The rows of a group lie close to one hidden flat surface of 11 dimensions, which passes through zero. Surfaces can cross.
Some rows, each with its group after it:
[ -4  36 -12  -7  11 -41   3  48 -17 -25   0  49  -7  15 -46]
kug
[ 12   6   5   1   8  -2  10  61   2  15  -7  19 -35 -31  29]
Duso
[-12  16   0   4  -9 -43  32  21  18 -21   9  15 -42   5  13]
Duso
[ 25  -4  44   8  -6  37 -39 -10 -15  12 -25 -17  10 -28  -9]
kug
[ 27   9  -8   5   0 -35  28 -20  15 -25  36 -16  21  21 -29]
mifen
[  4  10  19  31 -26  -4 -11 -19 -17  31  -5  28 -15  -1 -26]
kug
[ 49   1  -9   9 -48  34  10   7 -31  12  20  12  11 -29   1]
Duso
[-14 -24  -3  -1  -5 -20  -4  57 -13  21  17 -25 -11 -10  -4]
Duso
[ 44  15  14   6 -40   2 -12 -40 -27 -15  -7  -7   6  -7 -17]
kug
[-29 -14  -6   5  -2 -23   5  30  15  -7  15 -10 -24 -24  36]
deked
[  5   9  -1  -1 -19 -10  19 -37  -6  18  23   1  11  -1  48]
mifen
[ 40 -10  35 -24  29   7  -3  12 -32  15 -12  -3 -16  12  36]
kug
[ 31   5  -4 -20   3  25   1  -2 -22   3 -12   1   6  -8  29]
kug
[  7 -10   2 -29  22  37   7   4 -24   1  30  24  36  -1  28]
kug
[ 34 -16 -19  12 -30  -3  26 -18 -11 -14  56 -12  20 -23  -5]
Duso
[-31  16   2 -10  -5  12  39  17 -18  13   1 -12 -37   1  -6]
kug
[ -5  28  12   8  44 -35  15  11  -9  19  -5  23 -34 -40 -12]
deked
[-45 -12 -23 -12  -9 -14  10 -28  -5 -23 -14  12 -30  19  11]
mifen
[-16  14  12  33 -34 -32 -21  34  13  27  -7  16 -16 -11 -12]
mifen
[-18 -49  17  -4   5 -19 -11  -7   1  42  30 -12  20  26  -8]
deked
[  5   2   8  22  -7 -32  -2 -36 -11  16  19  54   2  21 -25]
deked
[-14  12  24   3  12  18 -11  22  -5  16 -27  -6 -18 -18 -19]
kug
[ -3   4  10  -1  18  12  11   9  -7  27 -28  -5 -40   1  19]
kug
[  9  -6 -15 -16   2  -2  33 -39 -11 -14  26   8   0  14  38]
deked
[ 35   9 -26 -20 -11  12  15  -5 -26  35 -28 -23  -6  -4  29]
Duso
[ 50  14 -12   1 -48  -1   6 -14  -6 -39  -5   5  -9   3   7]
mifen
[ 49 -15  27  19  -7 -27  21 -20  -4  13  23  15 -20 -21  -5]
deked
[-30  37 -21   1  -4   5 -17   1 -19  -5   2  10  45  13 -50]
deked
[ 35   0   7 -11   0  45  -2 -21 -29   8   1  21  24  -7  28]
deked
[-17   8 -37  26  10 -13  28  22   3  35  14  -3 -23 -35 -29]
Duso
[ 13   7  -6  -8  16   7   0  50  -8   4   8  20   4 -45  13]
kug
[ 29  -1  18  11   6   2 -34  17  33 -16 -21 -16  15 -16  11]
mifen
[ 12 -23  21 -14  19   0 -23  11  18   7 -53  -7 -23  45  -3]
deked
[ 21  11 -41  14  -5 -19   4   8  24  18 -25 -12  -9   0 -24]
Duso
[ 22   1 -11  -9 -14  -9  33  27 -48  49  43  12   2  -5  19]
mifen
[  7 -22  14  -4   6 -21  -3  10  -9   8  26 -24   2 -23  19]
Duso
[-16 -52  15 -30   3  -8 -27   5 -22 -19   3 -31  -7  -6   6]
mifen
[-55  14 -15   5  13  12  25 -18   7  21  -1   8 -10  -1 -13]
deked
[-24   9  29 -23  24   3 -16   2 -33   5 -26  20 -16  26   7]
Duso
[-62 -15 -11   5  15  10 -11 -22  46 -24  14 -17  36  -4 -23]
kug
[-27  32  30  -3  23 -22 -23 -45 -24  42 -24   0   9  17   7]
mifen
[-24  19 -20  28 -49   0  14 -11  -1  16   6  36 -16 -10 -15]
mifen
[ 21  -7 -20  -6 -45  11  14 -16 -23 -31   2  20 -11   2  -6]
mifen
[ 42  21  -6  -7 -18 -28   3  42 -23  -8 -15  -1 -20  11 -10]
deked
[ -4  39   2  -8  -4  -7  32   1  -8  25 -39  -6 -56 -31  22]
Duso
[  3 -12 -16   3  34 -46 -28 -10  21  -8  -7  17  23  46 -10]
Duso
[-14  34 -19   2 -30  -5  37  13 -20  13 -17  22 -65 -10  26]
deked
[ 20 -39   1  -5 -10  24 -14  39  15  -5  10 -16   7 -36  33]
mifen

New rows, each followed by its group:
[ 25  19   1  20  19 -10   7 -23  10  -1  -6  18  -6 -30  -6]
Duso
[ -9  33  16  32  -2 -14   2  -7  16   7  -1   3   0 -11 -49]
mifen
[ 37 -21   6 -28 -14 -23  25  -3 -20  12  -3 -35 -12  35   4]
deked
[ 11  -4  49  12  -2   8  -2  -1 -14   1  35   2   2 -47  -7]
kug
[ 56   4 -20 -19   3  -4  22 -19  -7   0 -19 -62  -8 -27  22]
Duso
[-45  -9 -19  -1 -14  18 -37 -16  -9 -13   0  33  21  40  41]
deked
[ 20   3 -43  23 -56   3  22  -8  18   4   2 -19 -10 -18   5]
kug
[ 21  -6   8  -7  53 -45  -2  -3  22 -11  21 -13  29  23   8]
mifen
[-12   2 -24  -1 -12 -20  17  -3   4   5   6 -27 -10 -35  13]
kug
[ 11 -21  25   0  15  -1 -23   1   9  31 -33   5   0  33 -36]
deked
[ 19  -3 -60   2   9  12  19 -17 -10  16   9  14  17  22 -23]
Duso
[-19  -8  10  19  -3 -34 -28  -8 -17  15  -5  55 -26 -15   9]
mifen
[-31   4  12   6  10 -16 -17  -1  22  21 -13  -8  -1  -5  32]
mifen
[ 39 -18  37  38  17 -16  10 -43  20  -7  38  21 -11 -22  18]
kug
[ 14  -5 -11  18 -33  32  -7  26  -9  -1  -1  30  -3 -17 -20]
mifen
[-10   3 -19 -13   4 -18 -15  -4 -19  21 -10  -4  13 -21   7]
kug
[ 10   8  15 -19  43 -35  -3  15   1  -5 -23 -31  -4  17 -28]
deked
[ 36  13   7  16 -30  -4 -12  17   8  11  12  -8  31   5  -8]
mifen
[ -4 -28   3 -23   0  19 -40   8  -4 -33 -38  -9  -3  30 -20]
mifen
[  5   3  24  24 -14  18 -17  25   2  22 -12   6 -23 -49  -1]
deked
[  8  52  11  37  -8  -5 -13 -17  41  -6 -30   2  10   6 -30]
mifen
[  0  20  38 -15   2  -1 -22 -39  21 -54 -43 -16   2  29   4]
Duso
[ 19   7  -6  13 -66  19  20  -3  -8  -9  23  -1   1 -12   1]
Duso
[  3  14 -10 -39  -1   5  33 -19 -18 -32  -5 -34 -10   7  15]
kug
[  9  14  22 -11   1   5  37 -19 -11 -15  -5 -40 -39  -7  14]
kug
[  1  20  -6  17   2 -21  45 -11  24   0  33  -4 -14 -40  17]
mifen
[ -3 -42  -3  10  17 -32   4 -11   5 -40  46  18   0 -26 -11]
mifen
[-21   6   3   6  24 -25 -20 -32  10  -5 -18  51  -8  12  23]
mifen
[-22 -35 -26 -13  27 -27  -3 -21  25  15 -23 -32  -8  59  32]
kug
[ 36  -7 -34  11 -33   4  22  22   8   4  11 -33  -1 -22  -7]
Duso
[ 18   3  16  26 -55  24 -25 -15  41 -19  -5  27  33  -4   4]
Duso
[ -9 -15  22  24  25 -39   0   4  31   3   9 -17 -30 -27   3]
kug
[ 10  21  -3 -16  -9  27  20  -3   2   7 -20 -38   2  14  13]
mifen
[ 14 -16  11  19 -23  -8  15 -17  18  -6   4  -9 -17  49  -8]
kug
[ 12 -38  38  24   8  12  -7  13  46  -9   0 -14 -18  42   0]
kug
[  9  16 -17   2  39 -22  -2  29  -1  21 -35   6 -29  -4 -11]
Duso
[-23  12 -27  17 -17  23   7  24  26 -33  17   9  -5 -39  37]
deked
[-10   7  19  24  13 -28 -31   2  -8  -1  20  30   9 -38  -5]
deked
[-35 -13  21  11  18 -32   5   5  -5  17  29  16 -10   3 -11]
kug
[-10  22 -30   2   6 -34   4   9 -11  -8  34   2  38   6 -33]
deked
[-23   5 -51  13  18 -27  35 -30  35  14  12  18  -1   6   7]
Duso
[-45   5 -27  15   4  15 -12  22  14  -7  14  36   2 -14  35]
deked
[-28  -8   1  22  21  -3  13 -50  20  21  22   3  -5 -35  22]
kug
[ 15  -8  50  33  23 -36 -17 -25  22  -9   4  27 -18 -38 -15]
deked
[-19   5 -26 -13 -34   9  -4   9 -22   1  16 -11  36 -25 -10]
kug
[-54   6 -22  -3  13  10 -29  38  -7  20 -27  39 -10  25  20]
deked
[-43 -11  10  19  22 -13  -7 -14  21  18  12 -20   1 -34 -20]
Duso
[  0 -13  25   8  46 -34  -9  -7  -2  22  39   7  28 -14  -6]
mifen
[ 19  50   8  32  26   8  26   7  21  24  13  24   1 -38 -25]
mifen
